Every row belongs to one group in each of 4 separate groupings. Each group adds its own fixed numbers to the row, and there is some noise. The rows also spread widely along 14 directions, which tell nothing about the answers.
Some rows, each with its group in each grouping after it:
[ -4 -24 -32  23 -18 -18   2 -21   6   7   9  -9  11 -33 -21  11  41  13
  14   4  12  58  -9 -24  44]
Pefov K_890 K_304 (0)
[-15  -3 -23 -32 -12  23   5  -4  42  10 -59 -35 -46  14  17  -7  -4 -11
 -36 -10   3   2  17  -9  -4]
Nofo K_890 K_888 (3)
[  3  34  34  -8  -4 -10  20  -5  10 -10   0   2   2  15   7  -9 -12  -7
 -22  14  -7 -11  28 -26   0]
nur K_310 K_330 (1)
[-17  33 -13   6  16  11 -22 -16 -23   6   4  -6  15  31 -14 -26  -1  -4
  13  -5 -26   5 -31   8  -6]
sagi K_522 K_688 (2)
[-19   1  -9   6  -3   7   1 -18 -13  -6 -22 -10  -1  16  -3 -15  -7   9
  27   8 -13 -34 -16  27 -20]
sagi K_184 K_591 (3)
[-29 -14  -7  -7  -2   2   0 -12  -5   5 -17  14  -7   2  29 -10 -15  -8
  22 -20 -12 -10   9  38  -5]
nur K_310 K_888 (1)
[ 27   4 -44  -4 -13   9  33  -1  26  -7  19  11 -29  22 -19   6  -1  -5
   9 -35  16 -17  19 -13  19]
Pefov K_36 K_330 (2)
[  0  19   4   1  23   4 -41   7   3  16  20 -28  28   2  -1   7  17 -42
 -30 -30 -17  35 -22   0  -9]
gofo K_36 K_688 (0)
[ 23  16   4  16   4   1   7 -12 -11 -15  32 -13  23   3 -47   3  18 -23
  30   3   2  -4  26 -36  10]
gofo K_184 K_591 (0)
[ 21  13 -34  -4  45  17  10  -6 -26  20  -1   5  11  11  -9  -3  15  12
   9 -27  13  -5 -35  13 -27]
Nofo K_522 K_583 (2)
[ 16 -19  -7   7  31  20  -2  13  -4  25  -9 -21  -5  -1 -32   9  19 -12
 -16  -5  25 -22  17   2 -21]
nur K_522 K_304 (1)
[ -5  20  -5   6 -11 -27   5 -37 -29 -16  37  30  15 -10 -24  21  11 -15
  29   2  -8 -42  15 -13 -11]
gofo K_310 K_583 (2)
[-17 -22 -11  22 -20  18 -35   3   1  10 -25 -31 -13  -9 -14 -23  11 -22
  29   0  -4   7  17   1  24]
gofo K_310 K_688 (3)
[  8 -12 -33  20   2  17 -18  20  15 -48   8  17 -62  26 -15 -28 -36 -14
  25 -20 -11 -30  15  -7   3]
Pefov K_184 K_688 (1)
[ 15 -16  -4   0   3   6   7  22  -3   4 -17 -22  23   8  -5 -10   9  11
  31 -17   2  -7 -28  16  12]
gofo K_890 K_888 (2)
[ 11  13 -12 -25 -12  11  21 -21  24  11  -5   7  -5  18  -2   6  -1 -31
  -2 -32  15  37  25 -23  11]
gofo K_890 K_688 (1)
[ 15   8  19 -15  19  10  11  23  -8  12  10  13   0  12  34  -8 -12 -13
   9 -23  -1  11  15   6   3]
sagi K_310 K_888 (1)
[  2 -15 -16  19  40  35 -18  19 -13  27  -9  -2 -25  10   3 -16   3 -10
  -3 -16  13  24  15  33  -8]
sagi K_36 K_688 (0)
[-28 -15  -1   9 -27  -8  -4 -30  -2  -4  17  13  27 -11   3   3  -1 -10
  53 -22 -14  33  -3  19  15]
Pefov K_890 K_591 (0)
[  4  -5   3  15  18   7 -13  17   4   0  29  -1  28   2  -5  19   0 -12
 -14 -33   2  -4 -25  28 -17]
sagi K_310 K_591 (0)
[ 16   7 -44  22 -23  16   3   0  18  23  25   1 -15  25 -68  15  -9  17
 -17  -8  22 -47  22   7  -4]
gofo K_184 K_304 (1)
[-12  -9   6 -38 -32 -12  39 -54  24  -8 -16  41 -13  -6  25  28 -24  -3
  22 -27   2   6  -4   5 -47]
Pefov K_522 K_591 (1)
[  6   9  -1  31  26   6  -9  -9 -32 -24  27  25 -18 -17 -12  -4  -4  -2
  11  28   0   6  19 -17 -32]
nur K_184 K_591 (3)
[ -7  -1  14 -16 -31 -15  -5 -14  -9  10 -27 -33   9 -22   8  -4  22   0
  21  23 -14  12  -9 -28   5]
gofo K_890 K_888 (2)
[  0   2  17  -5  -9  21 -28  15   1  -1  10   0 -31   4   9  -5 -17 -31
  -8   0   1  18   8 -25 -35]
sagi K_890 K_330 (1)
[-38  25  -5  -8  -8 -15 -22 -37  17 -18  10   9  14  15   4   3  -9 -39
   0 -34 -28  24  -1   3  15]
Nofo K_310 K_688 (1)
[-11   9 -16  18 -20  12 -16  20  25  11  18  -5   9  28  -6  -5 -24  20
 -26 -28 -14 -28 -32  44   0]
sagi K_310 K_591 (0)
[ 15   1   2   2 -19 -15 -20  10  -7 -35  19 -12 -11  -9 -16  -2   5 -15
  25   8 -17 -24 -22 -49   2]
sagi K_522 K_688 (2)
[ -9  12  15 -11   2  -4  -1  -3  11   7 -37  -6  -9  14  26 -15 -17   5
 -15  -5 -15   8 -12  22 -18]
gofo K_184 K_688 (1)
[  6 -11  -5  10  -6 -16  11  16  10 -16  -5   3 -13   5  -5 -15   6  15
  12  -3  -9 -22 -14   7  27]
gofo K_522 K_304 (2)
[ 33  15  27 -27 -21 -30  26  34  11  14  27   7  -2 -21  41  15 -12  17
 -10 -12   0   7  25 -11  28]
Nofo K_184 K_888 (1)
[ 10 -24 -45  21  10 -21  26 -21  20 -56 -15  14  -4  -6 -29  10  12  32
  23  -1  12   4 -46  -8   6]
Pefov K_184 K_688 (3)
[ -8 -26 -22  10  15  -3   9   5  32 -24  -4  14  -4  13  -3  15   3 -15
 -13 -39   9   4  -8  34  13]
sagi K_310 K_591 (1)
[  4 -66  28   5 -27 -17  18  20  23  -4 -50  -6  -6 -27  29   7   6  26
  33   1  23  22 -36  32   1]
sagi K_36 K_330 (2)
[ 13  22  -2 -16 -26 -21  16  -6  18  40  -8 -15   7 -12   8  23  10  31
 -65   8   1 -15 -25  -6 -20]
gofo K_310 K_304 (1)
[ 17 -11 -31  17 -17  14  33 -15  -5  -5   3  44  -5   2  21 -35 -11  29
  66 -15   8  50 -14  -2  33]
nur K_310 K_591 (1)
[-28   2   1  -1  25  10  -6  -2   0   0  -4  -5  -2  15 -11   3   2 -30
   2 -22   1   7  43  26  14]
Nofo K_890 K_888 (2)

New rows. What belongs after each?
[ -2 -26 -12  27 -49  -5 -24  24  30  -5   1 -14 -28 -13 -26  -1 -10  15
   8   2  13   1   8   0  23]
Nofo K_184 K_330 (1)
[-10  12  -2 -19  -8 -20  14 -19   0  -1  -4   6 -24 -11  21  10   0  11
 -14   9 -12 -20  11  -8 -17]
Nofo K_36 K_888 (0)
[  9 -16  10   1 -12  14 -16  37   9  11   1 -29 -24  -3  -9  -2  -4 -21
   1  -7   8 -28  36  -7   1]
Pefov K_890 K_330 (1)
[  8  24   1   6 -17  -3  14  -9 -11   0  29  29   0  17 -27  -6 -27  28
  27  10   6 -22  19  -7   0]
Nofo K_890 K_688 (1)
[ 21  21  23  16   1   0   8  17  12 -25  12   3  -5  20 -26   4 -18  21
 -28  22   0 -35 -12 -15 -26]
sagi K_310 K_591 (2)
[ 14  -1 -18   8  45  41 -28  22 -11   5  26  -5 -14   8 -10  -4  -5 -37
   6 -42   8  28  18   0 -18]
Nofo K_184 K_888 (0)
[-18  -2  14   3   3 -12 -29  20  -6  -4 -16 -28   3  -8  20 -15  -6   6
   8  -1 -28  -1 -22  24   2]
Nofo K_184 K_888 (2)
[ 10 -28  14   5  -2   2   9  18  10  11   3 -16  30 -10 -30  23  17 -10
  21 -12  27   1  27  13  18]
gofo K_890 K_888 (3)
[-17  16 -48  21  10  -3  -7 -31  -5 -29  31  25   1   5 -37  10  15   7
  -5  12   1  30 -18 -25   5]
sagi K_890 K_888 (3)
[ 21  -5  -4 -23 -10 -17  38  15  23 -31  27  20  14  10  23  17 -13 -11
  15 -56  -7 -44 -20  14   1]
gofo K_890 K_591 (0)
[ 20  -3  -7  18   8  24  -5  12   5  -8  14  -1   0  22 -14 -16  -6   3
  18 -11   0  20 -26  -5  -3]
sagi K_36 K_591 (0)
[-30 -14 -14  47  22   4 -15 -19  12 -25  -3  27 -11  12 -57   8  -7  11
  -7  12  13 -20  18  32 -17]
Pefov K_310 K_583 (3)
[  6   4  -5  33  53  16   3  30  15 -36  14  26   1  33 -17 -22 -19  19
  -5 -16   8  20  -3  21  24]
Nofo K_310 K_888 (3)
[ -5  15  -4 -22  -6  -2  27 -10 -15   9 -23 -17  -5  25  39 -46  -6   1
  42 -13 -34 -41  -1  15  17]
gofo K_184 K_304 (0)
[ 20  30 -22 -23 -19  24   0 -26 -10  -8  56  47 -29  11  -4  13 -31 -34
  25 -29   2  -5   6 -47 -51]
sagi K_522 K_688 (3)
[ 14   4  14   0  18  10  13   9 -29  -2 -20  -7 -22   2  14 -35  -3  12
  33  22  -7 -18  15 -12 -13]
gofo K_184 K_888 (0)
[ 24  -7 -13   3  -6  15  -8   3  15 -23  23  -8  43  35 -63  21 -24  -4
  38 -42   5 -49 -59   7 -51]
gofo K_184 K_888 (1)
[-14  34 -47 -25 -11 -12  16 -51 -17  61  21  16  37  -6  -6  41  21   0
 -21 -34  10   5  -3  32 -15]
gofo K_890 K_688 (1)
[-17  15  33  22   4 -27  -2  -5   1 -35 -23  15  -2  20  -4 -33 -17  32
   8  40 -25  -8 -13  11   6]
gofo K_184 K_583 (1)
[  7 -23  -5   6  14 -10   5   5  20 -26  -3   2 -20 -11  -3  14  10  -5
  -6  -4   9   6  -6 -10   1]
Nofo K_36 K_304 (3)
[ 11   5  32 -27 -45 -17  27  -1  53 -18  -8 -10  -3  22   4  13 -26 -24
  11 -28  -7 -15  26 -17  18]
Pefov K_184 K_583 (2)
[  6  11  40   3  15  13  -5  11 -19  11   6  26 -17  14  16 -21 -27  16
   1  21  -6  14 -11   0 -42]
sagi K_522 K_304 (1)
[ 30   9  -7  -5   5  16  39 -17   2  -8  -9  24 -18  15 -17   2 -24  23
  25  -1  28 -13  13 -14 -33]
Nofo K_184 K_688 (3)
[ 10  13  -8   6  18   0  20  17  18  -1  19  20  10  19   5   8  -6  -4
 -24 -45   4  -3   5  40  14]
gofo K_310 K_591 (2)
[ -7   3  14 -11 -13   2 -19   6 -29  41   6  -8  18  -7  16  -9 -17  20
  34  -5 -22 -23 -20  32 -30]
Pefov K_522 K_888 (1)
[-24 -10  33  23  13  -7 -20  10   3 -19  -9  -2  -3  -3   0 -22   4 -12
  17   3 -13  36  11  11  22]
Pefov K_522 K_330 (2)
[-13  -5   0  20 -26   8 -27 -13 -27   6 -15   5 -38  -5 -10 -28 -27  25
  47  34 -14 -26   7   6 -33]
Pefov K_184 K_688 (1)
[ -8   0 -20   4 -37  19  35 -12  28  23 -30  -6  -3  43 -36 -15 -13  38
  18   4  20   1  22  19  40]
sagi K_890 K_888 (2)
[  2  -7   8  12 -12   9  12  -9   1  30 -31  -8  -5   4 -17  -7   3  27
   7  24  11   1  11  22  -8]
gofo K_36 K_591 (1)
[ 11 -17  -5  30 -21 -36  23  10  -2 -35 -15  -3   4  -8 -24 -15  12  54
  35  31   2 -38 -31   8  26]
gofo K_184 K_330 (2)
[ 30  11  10 -47 -17  -2  29  -6  14  56  13 -12  19  -8  -6  57  13 -25
 -28 -37  32 -12  32 -10 -20]
sagi K_522 K_688 (1)
[-16 -46  13  12 -17 -40  -3 -14  -4 -40 -17  24  -8 -49  16  10  15  10
  37  20  -4  19 -18  -4  -2]
gofo K_310 K_888 (1)
[ -5 -17 -12  11 -19   7  25 -11  20   8 -25  21 -17  -8 -13   7 -11  45
 -11  21  30  24  11   7  -8]
nur K_890 K_888 (3)
[-13   4  12  -5  29   1  15 -16  18 -12 -33  -5  -4  16   9  -5  -3 -22
 -18 -13  -2  19  24   9  -3]
nur K_184 K_688 (0)
[  7   7 -23  -8 -22  18  -7  -9  10  10 -40 -18  -6  28   9 -35 -22  21
  23 -13 -16   5 -61   3 -23]
gofo K_184 K_688 (1)
[ 12 -12  -8 -31 -21  12  14   4  46 -19 -26 -12  -4  26  16  -5 -17 -29
  13 -53  -7  -2 -25 -13  -1]
gofo K_310 K_888 (1)
[ 14 -17  23  -7 -35 -10  -9  26  32  27   6 -25  27 -16 -16  37 -10  12
 -11 -21  17   2  -4  15  -9]
Nofo K_184 K_888 (1)
[-40  15  55  -4 -10 -24 -15 -24 -17   2   7  24   5  -2  27 -12 -20 -17
  25  16 -28  27  39  11   2]
Pefov K_890 K_583 (1)
[ 15   5  16  11   3   8  -5  13 -17  -5  37  26  -9   9 -34   7 -22 -15
  20   0  11 -39  43  -2 -22]
gofo K_890 K_688 (1)
[  7 -44 -49  18  45   7   4  -2  28 -39   8  -8  47  13 -63  28  38 -25
  21 -65  24  11 -45  18  13]
gofo K_522 K_888 (0)
[ 31 -15  17  16  22  -5  32  21  52 -33 -10  16  15  37 -40  12 -14  15
 -12 -19  28  15 -11  15  12]
gofo K_36 K_688 (1)
[-27  20 -13   6  -6  -5 -25  12   2  12  41   2   6   1  10   2   3 -32
 -20 -30 -24   0  30  33  35]
gofo K_890 K_591 (3)
[  5  13  -4  -5  29  -3  22  -1  21 -53   7  17 -17  27   3  -7 -17 -15
 -10 -16 -11  -5   9 -20  -3]
nur K_184 K_888 (0)
[ -5   1 -14  -6   8  11  16 -13  15  30   0 -23   9  12 -45  39  15 -19
 -30 -18  30 -19  52  17  -5]
sagi K_184 K_888 (0)
[ 11 -18 -12 -12  -4 -13  29 -14  10 -50  -5 -14   0   6   1   1  14 -32
  48 -23  -8 -29  -4 -24  18]
sagi K_184 K_591 (0)
[  6  -2 -31  17 -27  17 -34  37  20  13  30  -6 -25  10 -27  -1 -21   1
 -12 -26   6 -18  14   7  17]
Nofo K_890 K_688 (1)
[  8  -6   8   3  -2   6  23  10 -15  18 -15  11 -23 -10  17 -17  -1  42
   5  31  14  17  14  -2   2]
sagi K_890 K_888 (0)
[-27   6  -4  10 -27   5  12   6  26  28 -62 -11 -54   8  20 -37  -8  58
 -47  51   1  12  35  16  37]
sagi K_310 K_888 (3)
[ 19 -12 -18   8  15   5   7   5  10  16  13  18   7 -17 -13  25  10  13
 -14 -33  32  35 -12  10 -10]
Nofo K_522 K_688 (0)
[  5   5  11  -9  14  13  -4  15 -11  29 -17 -27  -2  -2  27 -23   9 -31
  18 -19  -5  20  39  11  30]
gofo K_184 K_688 (3)
[  6   2  14   4   3 -10   8 -23  -4 -15 -13 -10  15  -7 -12   5  17   2
   7  26   0  10 -19 -30 -13]
sagi K_310 K_591 (1)
[  6   0   1  18  -6 -18  -8  -9  -1 -30  23  19  -9 -16 -14  14   6  -1
  -4  11  -5  -3 -22 -28 -21]
gofo K_310 K_304 (2)
[-15  10  -6  -8 -24   8  -4  -9  12 -10 -17  -9 -15  28  10 -31 -17 -17
  35 -18 -27  11   7   2  25]
gofo K_184 K_888 (2)
[ -4  20  37  22  30   5  -2  18 -25  14  23  24  -6  -1  -1   4 -10  19
 -36  31   6   2  31  20 -31]
sagi K_890 K_591 (0)
[ -4  15  25   3   4 -14 -26   8   2 -15  13 -33  11  -2 -15   6   3 -27
  -7   4 -20 -16  11 -12  -2]
Nofo K_184 K_591 (1)
[ -2  21 -16 -23 -11 -18  10 -31 -13 -34  19   9 -13  -5   5   5  -5  -9
  28  -4 -24 -40  -7 -37 -24]
Nofo K_184 K_888 (0)
[ 14  10   7 -30  15 -12  33  -2  18  -2 -19 -13  19  17   9  19  13 -28
 -17 -37   1 -43   4  10  -3]
gofo K_310 K_583 (2)
[-12 -15  15  22 -55 -20  -2 -12  16 -26  29  17  12 -12 -25  17 -17  -9
  38  -4  -4 -24  22   3  15]
nur K_310 K_591 (2)
[-19  22 -22   2 -26  10 -13 -18  11  12   5   7 -13  17   8  -1 -25  19
 -24  -9 -19   0 -35  21 -37]
sagi K_184 K_591 (0)
[  4  16 -30   9 -18   5 -15   7   7  -4  47  18   5   9  -6  -7 -12  -1
  11 -33 -18  -1 -26   7   7]
gofo K_522 K_591 (3)
[ 14 -18   8  24  39  20   6   6 -47   1   0   6  19   6 -29 -14  -6  15
  65  11  15 -24   9  25 -26]
nur K_184 K_888 (1)
[  6  -6  -4   9 -24  -4   3  -4  15 -13 -18 -28   7  10 -15 -21   8  10
  24   8 -16 -12 -29 -13  14]
gofo K_36 K_591 (0)
[ 10  20 -12  -3  17   4  19   3   5   4  -3   1  -1  31   2 -12  -8   3
   5 -26  -6 -10   7  18  14]
Pefov K_184 K_583 (2)
[  9   5  16  30   3  -9 -18  -2 -31 -16  27   8  11 -22 -29  -8  18   2
  35  27 -10  12  -6 -24  -2]
gofo K_522 K_591 (2)
[ 21  -2  -1 -14 -28   0  20   9   1  19   2  24 -18 -12  36  -1 -22  19
   9 -22   4 -27  -3  12 -22]
gofo K_310 K_688 (0)
[ -6 -28 -15  14   0   5  15  -9  -3 -10 -19  14 -13  -1 -13  -3  -8  26
  31  12  12 -24   1  23 -14]
nur K_36 K_888 (3)
[ 26  -7 -17   5   1   5  20  10  18  11  15  -3  13   5 -36  31   9   5
 -11 -21  33 -30  -3  13 -16]
gofo K_36 K_330 (3)
[ 21  -7   3  -9 -11   1 -20  14  16 -19  27 -34  16  -7 -20  20   0 -32
  16 -32 -10 -12 -17 -37 -16]
Pefov K_184 K_888 (0)
[ 25  -9 -16  18  18 -10  18  17   4 -22  25  19 -14 -19  -7  14  10  17
  -7 -10  26   9   1  -7   3]
Nofo K_184 K_330 (0)
[  9  17 -25   6 -18  10 -15  -6  -9  44  36 -12  27 -23  -8  20  15   0
  -3 -23   7  22  -3   0   3]
Nofo K_310 K_591 (3)
[-11 -13 -24  16 -28   0 -26  -4  -7  14  29 -14  -2 -14 -33  14   4   4
  12  -2  -5 -34  -8  -2 -16]
Pefov K_890 K_304 (0)
[  8 -15 -21 -18  -1  -4   7  -8  17 -25 -16 -16  27  15   1   1   3 -16
  39 -42 -11   7 -58   1  -5]
gofo K_184 K_888 (1)
[ -1  26 -27   1 -55 -13  14 -25  16  34  23  -5  38  -1 -20  15  -2  39
   8 -15   9  13 -24  10  20]
Nofo K_184 K_330 (3)
[ -9 -16   2   5  16  -6   7 -20   1 -40 -21   3 -20   0  -3  -6  11 -35
  29  -1  -4  10  26  -8   3]
gofo K_184 K_591 (1)
[ -7   5  -1  31  43  16 -12   8  -4   0 -12   5 -12  19 -10 -23  -9  13
 -23  13  -1  31  -2  21 -10]
nur K_184 K_304 (1)
[ 13  21  -6 -17 -19  -2  43 -19  23  -2  22  26   5  36  -8  12 -22   0
  18 -38   7 -14  12   9   3]
Pefov K_36 K_330 (2)
[ 14  10   0   0 -15   8   6  -8 -17  31 -14 -31  28  13 -17 -34   7  34
  49  13  -8  -5 -42 -15   5]
Nofo K_522 K_304 (1)
[-12 -30  17  22  -8   7  -9  -4   1 -27  20  36 -12   7 -23  -6 -23 -12
  52 -15  -2 -17   4  16 -23]
gofo K_522 K_304 (0)
[  1  12 -23  29  32  20 -26  -4 -25  11  -2   4 -43 -17 -28 -11  16  15
 -42  44  11   1  16 -29 -41]
nur K_522 K_583 (0)
[  3 -22 -21  38 -21  41 -39  30  15  13   6   0 -29   6 -22 -21 -13  -1
   9 -16  11  44   1  16  10]
gofo K_890 K_591 (2)
[ 12  19 -23   4 -23  -3  25   0   3  25  19  19   1   9  -7  -1  -3  31
  -5  -5   7  -2  12  15  21]
gofo K_890 K_591 (1)
[-30  -4  16  21 -49  -5 -30  20  19  31  -3 -10  16  -7  13 -16 -25  40
 -14   2 -20   9 -17  45  16]
nur K_310 K_888 (0)
[  8 -55   0  29 -18  22   6   4 -13  -6 -30  24 -16  -8  -9 -30 -25  49
  92  11  17   3 -20  21 -17]
Pefov K_310 K_888 (1)
[ 28   3  23   4 -44 -30  13  -9   1  -7   2   1  22 -31  -2  17   3  39
  17  26  -2  20 -47 -26 -21]
gofo K_184 K_591 (2)
[-17 -18  54  -2 -19 -26  28 -19  30 -35 -38  14  10  11   1  -1 -18   1
  30   6   4   7   7  18  -3]
gofo K_184 K_330 (1)
[ 14 -16  19  10 -10 -13   8  20  31  -5  -5  -6  25  -9   4  11   1  14
  -8 -22  12  34 -36  16   0]
gofo K_184 K_330 (0)
[ -3   7 -25  -2  24  -1  17 -26 -16  -5  -1 -13  26   6 -10   7  14  -9
  14 -21  -7 -34 -14  18 -20]
nur K_184 K_591 (0)
[ 31  10 -29 -12  -5  -4  35  -4 -14  -3  28  14 -14  -7   2   3   2  -5
  45 -23  14 -25  38 -19  28]
Nofo K_184 K_688 (3)
[ -6  -7 -14 -14 -14   6  -8 -16 -10   4  -4 -17 -15   9  -8   6   4 -42
  32 -19  -7 -37  16   0  -6]
sagi K_36 K_688 (2)
[-13 -10  -3   0  14  33 -25  12  -1  28 -44 -43   7  15  13 -32  11 -25
  16 -26 -11  28  -6  26  12]
gofo K_310 K_888 (2)
[-14   2  14   5 -15 -14   1 -26   9 -29   3  14 -11   9  -3 -10 -13  -8
  32   4 -21   7  11 -14   8]
Pefov K_36 K_688 (0)
[  7  -9 -31  -7 -12 -13   9  23   8   8  -4 -11 -22 -18  21  -1  17   2
 -11 -15   1 -27  16  10  40]
gofo K_890 K_688 (3)
[ -3   6  -8   0  32  18 -20 -12 -46   5   5  11   0   9  22 -36  -3 -23
  67 -19 -19  25  -7  10  -4]
Nofo K_36 K_688 (1)
[ -2 -16   5  -8 -39 -37  -6  15  16  16   3 -19  11 -41  29  19  18  -2
   2 -19  -8  30   2   4  49]
Pefov K_890 K_688 (2)
[ -6 -11  34 -13 -53  -2  14  -3  52 -10 -24   1 -20   7  14 -10 -23  -6
   3 -12  -7  19  14  -8   9]
gofo K_522 K_591 (0)
[-19 -11  10 -10   5  -8 -17  -9   4 -18   8 -32  16  -1 -24  20  24 -59
   7 -20  -7 -36   7 -10 -14]
sagi K_522 K_330 (0)
[ 34   1 -50 -14  10  10  28  11  12  19  16  -2  13   4  -6   5  21   8
  13 -54  20  26 -17  -3  39]
Nofo K_522 K_888 (2)
[ 21  -3  -7  13  -7  -1  20  -3 -34 -29   6  29 -37  14   1 -48  -3   6
  93  17  -9 -31  26 -22  34]
gofo K_36 K_583 (2)
[  6 -12  29   7  16   3  16  16  44 -48  -8  49 -47  19  16 -13 -37 -11
   0 -23   6  51  29  -3  14]
Pefov K_522 K_688 (2)
[-13  12  -8  22  -1 -21 -36  -4 -34  -8  64  14  16 -17 -26   9   9  -7
  25  -5 -23 -23 -16   0  -1]
Nofo K_522 K_304 (2)
[ 10  17  -3 -11  38 -17   1  -8 -43 -35  15  12   9  -6  28  -4  13 -22
  25  -9 -24 -24 -37 -19 -19]
sagi K_310 K_688 (2)
[ 11  -1 -14  14 -22   2 -17  13  13  -8  15  -6   0  -1  -2 -11 -11  13
   8 -11 -17  -1 -35  -6   3]
Pefov K_310 K_591 (1)
[  7  -1 -21   2  -6  -6  -6  14  -4  24   6 -18  -2 -17  -3   0  15  12
   4  -7   5  15  16   4  35]
Nofo K_184 K_888 (1)
[ -7   3   1 -14 -50 -16  -1  17   6  37  -6 -45  26  -2   1   2  -4  19
  14 -10 -18 -70  -1  37  17]
gofo K_184 K_888 (3)
[ 17  -7 -12   2  -4  25   2  -1  -5  35 -20 -22 -10 -14 -13  -9  22  10
   0   3  24  13  -4 -14 -22]
gofo K_522 K_330 (0)
[ -2  13  -4  -2 -38  -3   2   7  20  13 -28  -9 -19  14  20 -30 -24  38
  -5   1 -20 -12 -23  15   4]
gofo K_184 K_688 (0)
[-23  18  10 -17  37  -7 -24 -19 -18 -47   1  -1 -11  -7  52 -18  11 -73
   8 -15 -49   9  -6 -24 -20]
gofo K_310 K_591 (3)
[ 25 -25  13  -4 -47  -4  -5  27  26  -1  13   0  -8  -8  -1   8 -26  19
  29 -12   4   2 -17  -9   2]
Nofo K_36 K_888 (1)
[ 17 -12  13 -19 -10   2   5   8 -10 -14 -12 -17  -2   0   7 -12 -10   1
  49   5 -11 -30 -16 -29 -21]
Pefov K_890 K_888 (1)
